Each new row is followed by its nearest point in the smallest flat space through zero that holds the last named rows.

K316:
array([[  4, -45,  16, -31,  -4,  -9, -15,  10,  14],
       [  7,  10,  27, -10, -20,  15,  -8, -15,  -9],
       [  9, -11,   3,  11,  -8,  42, -25,  -3,   5],
       [-13, -29,  14,  -1, -10, -38,   3,   6,  20],
       [ -5, -12,  46,  24,  12, -25,  19, -13, -21]])
New rows:
[-13, -10, -27,  44,  -2, -13,  -8,  -5,  23] : [-16,  -8, -21,  43,  -3,  -8,  -1,   8,  25]
[ -8, -21,   1,  -8,   1,  25,  24,   6,   6] : [  4, -13,   0,  -3,   7,   7,  -6,   4,   0]
[ 26, -23, -39,  -1,   2,   6, -18,  -7,  19] : [  2, -17, -28,  -5,   4,  16, -16,  15,  18]
[ 59,  -4, -12,  24,  31, -12,  -2, -17, -16] : [  7,  -3,  -2,  13,  33,  10,   9,   2, -21]
[  5,  11,  14, -10,  24,  34,  12, -16,  35] : [ 7,  2,  0, -2,  1, 20, -7, -2, -5]

K298:
array([[ -2,  28,   3,  46,   0,  19, -18, -23,  18],
       [ 24,  56,  10,   8,  11,  30,  -7,   9, -20],
       [ 13,  26,  21,  10,  21,  13, -37,  14,  -8],
       [ 16,   2,   9,  -8,   8,  44, -33, -14,   3],
       [  9,  20,   7,  30,   9,   2, -19,  33,  -9]])
New rows:
[ -3,  27, -13, -18,  -6,  -7, -11,  -7, -18] : [  4,  20,   6, -13,   6,  -1,   6,  -5,  -9]
[-27, -17,  22, -26, -11,   9,  25,  -5,  25] : [ -8, -20,  -5, -21,  -6,  -6,  12, -20,   7]
[ 29, -24, -17, -16,  21,  18,   4,   8,  24] : [  8, -24,  -6, -15,  -5,  21,  -6,   4,  -1]
[  8,  -8,  22, -18, -26,   1,  -4,  19,  -2] : [  6, -11,   0, -15,   2,   2,  -2,  14,  -8]
[ -4,  39, -21, -11,  19,  -4,   6, -14, -17] : [  4,  36,   6,  -9,   5,  -3,  14, -11, -10]

K239 (5 x 9):
array([[  5,  -3,   1,   1,   3,   7,  38, -27,  20],
       [  9,  -6,   9,   9,  24,   5, -40,  43,  22],
       [ 16,  -3, -14, -29,  35,  17,   4,  -7,   3],
       [-12,  -4,  10,  22,   3,   8,  23,  10,  17],
       [  7,   5,  -6,  18, -24, -48,   8,  11,   9]])
New rows:
[  5, -18, -14,  16,  11,   9,   9,  45, -24] : [-16,   0,  -9,   6,  19,   0,   5,  40, -13]
[  2,   8, -18, -10,  53, -28,  -6,  -6,  11] : [ 22,  -1, -20, -19,  30, -12,   3,  12,   9]
[ 27,   5,   4, -35, -11, -22, -34,  32,  26] : [ 30,   0,  -6,  -8,   6, -26, -41,  17,  16]
[-23,   5, -22,   7,  13, -37, -36,  13,   7] : [  6,   3,  -8,   2,  -1, -26, -23,  29,  -5]

K493:
array([[ 25,  12,  33, -17, -36,  33,  18,  24,  -8],
       [ -2,  12, -35,  16,  37,  40,  69, -31,   6],
       [ 14,  18,  11,   5, -36,  13,  -9, -38,  22],
       [-14, -21,  -1,   2,  13, -22,  23, -27,  14],
       [  8,   8, -31,   7,  -3,   7,  27,   3,  24]])
New rows:
[-24, -19,  -7,  20,  24,   4,  13, -27,  24] : [-14,  -9, -14,  10,  22, -10,  18, -33,  10]
[ 20, -24, -28,  15, -16,  13, -32,  -3,  -7] : [  4,  13, -14,   7,  -6,   0, -26,   3,   4]
[  4,  -2, -19,  -3,  11,  27,   2,   1,   7] : [  3,  11, -16,   6,   8,  15,   9,   2,   0]

K464:
array([[ -4,  22,   6, -12,   5,   0,   4,  20, -16],
       [ -7,  11,   9,  16, -27,  10,  15,   4,  19],
       [-26,  29,  -6,   1, -17, -11,   3,   5,   9],
       [-33,   0,   2,  18,  -3, -11,  50,  35,  28],
       [-39,  13,   0,  53,  -1,  19, -39, -11, -10]])
New rows:
[-4, -5, 13, 11, -1,  7, 38, 29, -5] : [-3, -3, 15,  9,  4,  9, 33, 31,  4]
[  5, -18,   2,  44,  -6,  -4,   2,  -6,  -7] : [ -5, -19,   4,  30,   2,  13,  -3,  -6,   7]
[-20,   0, -23,   8,   4,   2,   2,   4,   6] : [-20,   0,  -8,  10,   4,  -9,   0,   1,   6]
[ 33, -48, -13,   3,   0,  48,  -1,   0,  -5] : [ 38, -41,  15,  12,   9,  26,   0, -10,  -2]
[-11,  16,   5,   0,   0,  -2,   7, -40,  -7] : [ -4,   8,  -6,   0, -10,  -3, -13, -13,   2]
[  0, -27,   3, -21,  11,  44,  -9,  37,  16] : [ 14, -15,  14,   4,  12,  14,  13,  15,  -7]

K931:
array([[ 12, -18, -17, -24,  15,  16, -35,  47,  26],
       [ 23,  -2, -16,  11, -28,  22, -17,  30,  30],
       [-17, -25,  19,  -3, -43, -32, -33,  33,  19],
       [  2, -11, -11,  34,  10,  -9,  -8,  22,  36],
       [  5,  -4,  43,  26, -22, -13,   7,  38,  44]])
New rows:
[ 33,   3,  22, -23,  33, -30,  22,   8,  10] : [  0,   2,  29, -11,  33,  -1,  16,  12,   6]
[ 10, -21, -19,   9,  -3,   4,  29,  10,  -7] : [ 6,  3, -9, 10,  2,  6,  3, -3,  4]
[ -2,  23,  18,  16,   5,  20, -11,  27,  -2] : [11,  4, 11,  1,  1, 10,  6, 14, 14]
[-23, -30,   7,  25, -26,  27,  16,   5,   7] : [  3,   2,   4,  18, -22,  -3,   2,   3,  11]

K113, 5 rows:
array([[ 29,   7,   1,  31,   1,  14,   2,  15,  -4],
       [  4,   3, -13,   6,   0, -13,  -7,  22, -16],
       [-24,  -1,  47, -12,  25,  14,   7,  15,   2],
       [ -1,   8,  -9,  16, -19,  -3,  -5, -18, -24],
       [ 13,  19, -12, -16,  22,  17, -21,  17, -30]])
New rows:
[ 15, -10, -12,   8,  -2,  21,  30,  15,  24] : [23, -7, -1, 11,  3,  7, 10,  8, 29]
[-21, -20,  13,   1,  31,  13,   8,  32,   2] : [-10,  -4,  25,  -7,  23,   1,   4,  32,   6]
[ 30,   1, -24,  12, -11, -12,   0, -31,  29] : [ 26,  -6, -29,   9, -19,   0,   5, -25,  26]
[ -4, -28,   7, -22,  -7, -33,  -4,  14, -33] : [-24,  -3,  -5, -10,  -2, -28,  -6,  17, -18]
[-12,   5,  29,   4, -11,   3,  -5,  10, -28] : [-17,   7,  23,  11,   1,   1,  -1,   6, -27]

K842 (5 x 9):
array([[ -9,  41,   0,  60,   3,  19, -16, -22,  23],
       [-10,  -2, -10,  -9,  -1,  -6,  -9, -21,  22],
       [ 24,  34, -22,  49,   0,   8, -19, -14,  -8],
       [  4,   2,  -2,  17, -18,  -9,   8, -35, -17],
       [ -5,   5,  -9,  22,  20,  15,  25,   0,  29]])
New rows:
[-26,  -9,  -4, -20,  -6,   9,  17, -17, -28] : [ -7, -15,  11, -12, -12,  -9,  16, -13, -11]
[ 11, -12, -12, -13,  -5,  -5,  24,   5,  -3] : [ 10, -16, -10, -12,   4,  -5,  21,   2,  -6]
[-15,   0,  26,  11, -27,   4,   3, -19, -21] : [-14,   2,  29,  12, -23,  -4,   4, -19, -21]
[  3,  22, -20, -28,  11,  -2, -15, -29,   3] : [  4,   1, -22, -11,  -2, -10, -21, -19,  12]
[  6,  31, -30,  22,  11, -22,   6, -32,   1] : [ 14,  12, -29,  26,  -1,  -3,   0, -33,   6]
[ -9,  -1, -21,  14,  13,  14,  19,  12, -17] : [11,  0, -6, 13, 10,  7, 20, 10, -4]

K200:
array([[-14,  -9,   3,  -4,  -9,  37, -25, -25,  -3],
       [-17,  19,  26, -19, -13,  36,  -2,  28,  19],
       [-30,   4,  61,   8, -11,  29, -14, -10,   6],
       [-36,   1, -22,   7,  29, -23,   9,  15,  10],
       [-22,  -3,  12,  39, -13,  13,  -2,  19,  -4]])
New rows:
[ 24,   6, -30,  32,  17, -10, -13, -39,  -7] : [ 14, -20, -26,  16,   5, -16,  -7, -30, -19]
[ 4,  8, -7, -1, -5,  3, 26, 41, -5] : [ 7, 12, -8,  3, -8, -2, 16, 40,  7]
[ -3, -11,  -1,   2, -15,  21,  12,  12,  -5] : [  1,   1,  -2,   7, -13,  17,  -3,  12,  -1]
[ 10,  11,  -7,   0,  -2, -22,  20,  16, -17] : [ 16,   4,  -6,   5,   1, -22,  16,  17,  -1]
[  5,   4,   1, -41,  21, -10, -26,   3, -30] : [  7,   2,  -5, -29,  11,  -4,  -2, -16,   5]

K868:
array([[ -5, -20,  25,   3,  17,  10,   8,  22, -13],
       [ 12, -15,   8,   5,   1,  32,  31,  -4,  13],
       [  1,  -7, -36, -23,  18,  -7, -37, -18,   6],
       [ -5, -48, -17, -22,   1,  -5,   0,  10,  39],
       [  9,  10,  13,  -1,  -5,  -7, -16, -28, -10]])
New rows:
[ -5,  -4,  37,  52,  10,   0, -26,   9,   9] : [ -3,  -3,  32,   7,   1,  -6,   0,   7, -17]
[-28,  -3,  -4, -14,  16, -28,  -9, -20,  -6] : [ -5,  -3,  -4, -10,   4, -19, -26,  -4,  -4]
[-31,  36,  20, -11,  22, -19,  16, -26,  29] : [  2,  12,   2,   3, -13,  -9,  -1,  -9,   1]
[ -9,   9,  -5,  -8,  14, -18,   4, -36, -43] : [  5,  18,   5,   0,   9,  -3, -22, -19, -23]
[-30,   0,  -9, -31, -24, -13,  11,  11,   6] : [-11,  -4, -11,  -3, -15, -20,   1,  16,  16]
[-12,  21, -14, -29,   9,  10, -14,   7,   1] : [ -4,   8, -23,  -5,  12,   0, -13,   3,  -4]

K506, 5 rows:
array([[ 23,  -5,   8, -13,  11,   3,  -6, -36, -13],
       [  3,  27,  27,  10,   6, -16,  10, -28,  27],
       [ 38,  -2, -13,   0,   5, -23, -18,  -9,  17],
       [ -7,  20,  12,  -3,   9,  -4,  50, -40, -11],
       [ 17, -17,  -9, -22,  -7,  -8, -12,  13,  -7]])
New rows:
[-33,  16,  29,  -3,  22, -15, -13, -13, -12] : [-16,  10,  31,   0,   1,  10,   0, -14,   3]
[-18, -11,   0,  20,  24, -14, -18, -24,   2] : [  3,   5,   1,  19,  11,   9, -11, -16,   5]
[ 14, -27, -18,  -6,  27, -33, -27, -17, -24] : [ 34, -17, -20,  -9,   8,  -3, -17, -14, -12]
[-29,  -1, -28,  21, -26,  -6,  18, -31, -15] : [-12,   6, -17,  16,   7,   8,  29,  -8, -12]
[ -9, -10,  24, -14,   9,   9,  -9, -12, -33] : [ -6, -10,  20, -18,   1,  21,  -6, -15, -23]

K815, 5 rows:
array([[-20,  22, -19, -11, -22, -15,  39,  23, -36],
       [ 31, -26,  36,  -6,  -8,  -9, -21,   5,   2],
       [ 47, -10, -13, -29,   2,  13,  18, -12,  14],
       [-22, -69,   7, -37, -13,  -4,  -2, -14, -18],
       [ 14,  11,  -3, -32, -23,   1,  -2,  37,   7]])
New rows:
[-10,  -2,  33, -13,  13,  13,  26, -27,  33] : [  6, -12,  -4,   0,  12,   9,  -2, -20,  10]
[ -8, -32, -22,  35, -27, -28, -29,  21,  -9] : [-22, -10,  18,   7,  -8, -11, -16,  11, -11]
[ -5,   0,  19,  25,  12, -15,   9,  18,  28] : [  1,  11,  12,  19,   4,  -3, -13,   4,   4]
[  9, -14,  20,  43,  24, -56,  11, -39,  12] : [ 13, -10,  26,  45,  22, -13,   3, -37, -16]

K497:
array([[-46,  -4,  26,  22,   0,   3,   0, -37,  28],
       [ 19,  11,  14,  10, -16,  56,  18, -41,   1],
       [ 45,  -5,  47, -17,  18, -10,  26, -24,  69],
       [  4,  -9,  -7,  55,   5,   9,  48, -47,  -7],
       [-16, -20,  17,  10,   3,  44,  38, -24,  19]])
New rows:
[ -8,  -3, -20,   3,  -4,  16, -48,   0,   3] : [-16,  13,  -2,  -6, -12,   6, -27,   3, -12]
[  0,   2, -12, -33,   7, -15, -24,   3,  -4] : [  2,   7,  -1, -18,  -2, -13, -22,  19,  -1]
[-41,  -1,  -6, -20,  21,   0,  -4, -48, -48] : [-34,   3,  -8,  20,  -9,   9,  -9, -12, -18]
[-3, 44, -5,  2,  1, 23,  5, -8, -1] : [  5,  13,   2,   3, -12,  20,  -7, -15,  -8]
[ 4, -7, -3, 31, -6,  1,  4, 31, 13] : [-2, -9, -6,  3,  6, -6, 10,  7, -2]

K513:
array([[  7,  15,  13,   0, -37, -25,  31,  12,  16],
       [-42, -13,  13, -23, -11,  -2, -39,  -5,  36],
       [-18, -26,   1,   9,  -6, -52,  18,   7,  -8],
       [-15, -22,  11,   5,  12,  -7,  41,  47,  26],
       [-22,  -9,   4, -40, -23,  -1,  -5, -28, -10]])
New rows:
[-12,  24, -10,   3,  30, -27,  19, -11,  -3] : [  4,  -6,  -4,  11,   5, -15,   7,   1, -11]
[-28,  24, -17,  20,  24,  33,  -3,   8, -16] : [  7,  -1,  -7,   7,  27,  26, -10,   4,  -4]
[ -6,   2,  20,  25,  31,   9, -18, -16, -20] : [  4,  -5, -11,  14,  24,   6, -22,  -7, -12]
[-31,  -1, -27, -27,  30, -12, -17, -26,  18] : [-26, -20,  -2, -14,  10,   1, -28, -13,   0]

K381, 5 rows:
array([[ 28,  11,   9,  23,  27,  23, -11,  14,  -5],
       [-17,  13, -11,  16,  21, -27,  -3,  20,  40],
       [-18,   4,  14,  28,  38,  22,  -9,   5,   0],
       [  2,  12,  -5,  18,  11,   5,  25,  -7, -29],
       [ 31, -21,   4,  22,   5, -24,  18,   1,  10]])
New rows:
[ 25,   2,  11,  -6,  15,  17, -33,  -6, -22] : [ 23,   1,  13,  -2,   4,  31, -19,   4, -13]
[-30, -11,   4,  -9,  21,   5,  17, -16,   7] : [-34, -10,   6,   6,   8,  -1,   6, -11,  -1]
[  4,  -3, -16,  26, -14, -12, -12, -23,  15] : [  3,  -7,  -1,   3,  -1, -14,   5,   1,  10]
[ -5, -12, -33,  -2, -23, -15,  12, -11,  28] : [ -6,  -6, -12, -11, -18, -31,  10,  -2,  17]
[ 27, -21,  24, -21,  29,   7,  -2,   2,   9] : [ 23, -20,  17,   6,   5,  10, -14,   2,   8]

K663, 5 rows:
array([[ 26,   3,  -5,  23, -18,  19,   5, -17, -39],
       [-13, -18,  26,   9,  16, -15,  19,   5,   5],
       [-23,   7, -43,  13, -16, -11,   3,  32, -19],
       [ -5,  11, -24, -14, -56,  38,  49, -18, -28],
       [-16, -13, -11,   4, -31,  -7, -26, -22, -29]])
New rows:
[ 20,  13,  10,   5, -15,   5,  -9,  -2,   4] : [17,  6,  0,  0,  0, 10, -7, -9, -2]
[ 33,  -1,  -5, -43,   0,  19,  -3, -23,   6] : [ 22,  14,   4, -26,  -8,  25,  -7, -24,  15]
[-22,   7,  14, -35,  -5,  14,   6, -48,   3] : [-10,  -7,  17, -33, -22,  13,   4, -36,  12]
[ 13,  -6,   4,   8,  -7, -12,   0, -10, -12] : [  5,  -6,   6,  10,  -3,   0,  -4,  -9, -13]
[  6,  14,  25,  -4,  -9, -31, -19, -15,  -1] : [  0,  -9,  13,  -2,   3,  -7, -22, -15,   2]

K107, 5 rows:
array([[ -5,  -8,  23,  24,  -4,   1, -17, -23,  14],
       [ -1,  23,   4, -34,   2,  13,   9,  10,   1],
       [-12,  23,  20, -28,  16,  32,   3,  25,   9],
       [ 19,   3,  -3, -14,  35, -37,  20, -16,   2],
       [  9,   8, -13,   5,   1,   7, -13,  14, -26]])
New rows:
[-19, -38, -14, -11,  15,   3,   9,   5,  28] : [-17, -25,  -2,   2,   7,  -4,  24,  13,  24]
[  5, -32,   3,  46,  -5, -16,   6, -21,  32] : [ -8, -37,   6,  39,  -3, -22,   1, -23,  23]
[-15,   7,  37, -24, -27, -16,  20,  29,  28] : [-19,   1,  12, -26, -11,  12,  21,   3,  30]
[ -3,   0, -13,  -5,   2,   3,  18,  -4,  -8] : [  1,  -1, -10,  -8,  -2,  -5,  10,   5,  -2]

K898 (5 x 9):
array([[-11,  -1,  19,  11,  12,  56,  -1,  -6,  27],
       [ 17,   2,   2,  19,  11,  21,  30,  -8,   0],
       [-12,  25, -49,   0,  23,  34,  -7, -24,  -7],
       [-24, -22,  -7, -28,  17,  33,  36,  31, -10],
       [  9,  -8,  -1,  21,  29,   8,  40,  -4,  15]])
New rows:
[  5,  17, -23,  -2,   9, -16,   2,  19, -16] : [  1,   4, -23,  -8,   3, -16,   6,   0, -17]
[ 23,   1, -29, -15,  -4, -23,   1,   9,   1] : [  4,   3, -18,  -5,   0, -27,   3,   1, -14]
[-18,  -2,  35, -11,  21,  37, -14, -16, -16] : [-12,   0,  13,  -5,  -3,  41,  -9,   2,   7]
[ 11,  -5,  -5,  -9,  17, -53,  -9,  -1, -20] : [  5,  -2, -15,  -4,  -1, -53,  -1,   3,  -9]

K45:
array([[-22,   3, -32,  -4, -22, -23, -37,  -5,  22],
       [  9, -12,  31,  28,  11, -32, -34,   1,  11],
       [-21,  10,  10,  10,  22, -34, -26, -10,  22],
       [-16, -33, -14,   2,  16, -64, -34,  36,  16],
       [  8,  -2,  -2,  -9,  47, -69,  20,  20,  25]])
New rows:
[ 36, -27,   6,  -1,  24,   8,  10,  -4,   8] : [27, -8, 15,  5,  7, -5, 17,  9, -5]
[ -7,   6,   4,   5, -27,  -2,   6,  32, -21] : [  2, -16,  -6,  -2, -10,   9,  -1,  14, -11]
[  3,  22,   4, -48,  20,  14,  -9,  -8,  20] : [-12,  21,  -7, -10,  10,   1,  13, -14,   8]

K363, 5 rows:
array([[ -1, -15,  19,  23,  25, -12,  -8, -16,  -5],
       [-33,  13, -21,  38,  -1,  25,  -3,   8, -19],
       [  1,  -1, -26,  -6, -35, -13,  37,   8,   4],
       [ 14,  -8,  16,  17,  11,   2,  -9,  23,   4],
       [ 13,  43,  18,  33, -13,  34,  -2,   9,  16]])
New rows:
[ 25, -33, -12,  32, -23,  12, -27, -28, -32] : [-10,  -8,   1,  21,  10,  -4,   0,  -7,  -8]
[-27,   6,  10,   7,  -5, -12,  17,  21,   5] : [-3, -3, -8, 13, -7, -1, 10, 10, -2]
[  3, -11, -12,  20,  20, -29,  21, -17,  -1] : [ -4, -20,   1,  19,   5, -25,  17, -18,  -5]

K984:
array([[-15,  -1,   4,   8,  -8, -22,  -9,   4,  18],
       [-18,  34,  -2,  -4, -25,   2,  14,  49,  22],
       [-11,   4, -23,   8,  -8, -19, -14,  -8,   9],
       [ 41, -35, -20,  22, -25,  -2,  19,  -3,  12],
       [ -6, -24,  -5, -15, -23,  -4,  -6,  -1,  -8]])
New rows:
[ 10,   5,  11,  20,  -6, -25,  -2, -25, -24] : [  4, -10,   0,   9,  11,  -9,  -8, -19,   0]
[ 10,  -9,  13,   4,  25,   5,  -2, -29,  -8] : [ 11, -10,  12,   5,  27,   3,  -4, -25, -11]
[ 28,   1,  29,  11, -28,  -9,   9,  19,   0] : [ 13, -13,  18,   7, -14,   2,  18,  20,  15]

K521, 5 rows:
array([[  5, -35,   2,  10,  27, -19, -22,   1,  23],
       [ -8, -22,  13,  13, -12, -20, -21,   9,  11],
       [  0, -53,   9,  38,  19, -16, -15, -16,  21],
       [ 44, -16,  23,  39,  21, -12, -35, -25,  -2],
       [ 13, -23, -23,  -7,   9,  -4,  15,  34,  46]])
New rows:
[-27,   5,  52,  40,   2, -13,  -6,  36, -21] : [-15,  -7,  23,  16, -27, -16, -22,  -1, -10]
[-22,   1,  14,  -1, -27, -11, -15,   6, -31] : [-25,   8,  18,  -1, -27, -10, -16,   0, -19]
[ -6, -19,  -6, -27,  17,  28,  13, -11,   7] : [-11,  -6, -17, -12,  23,  10,  18,  -7,   4]
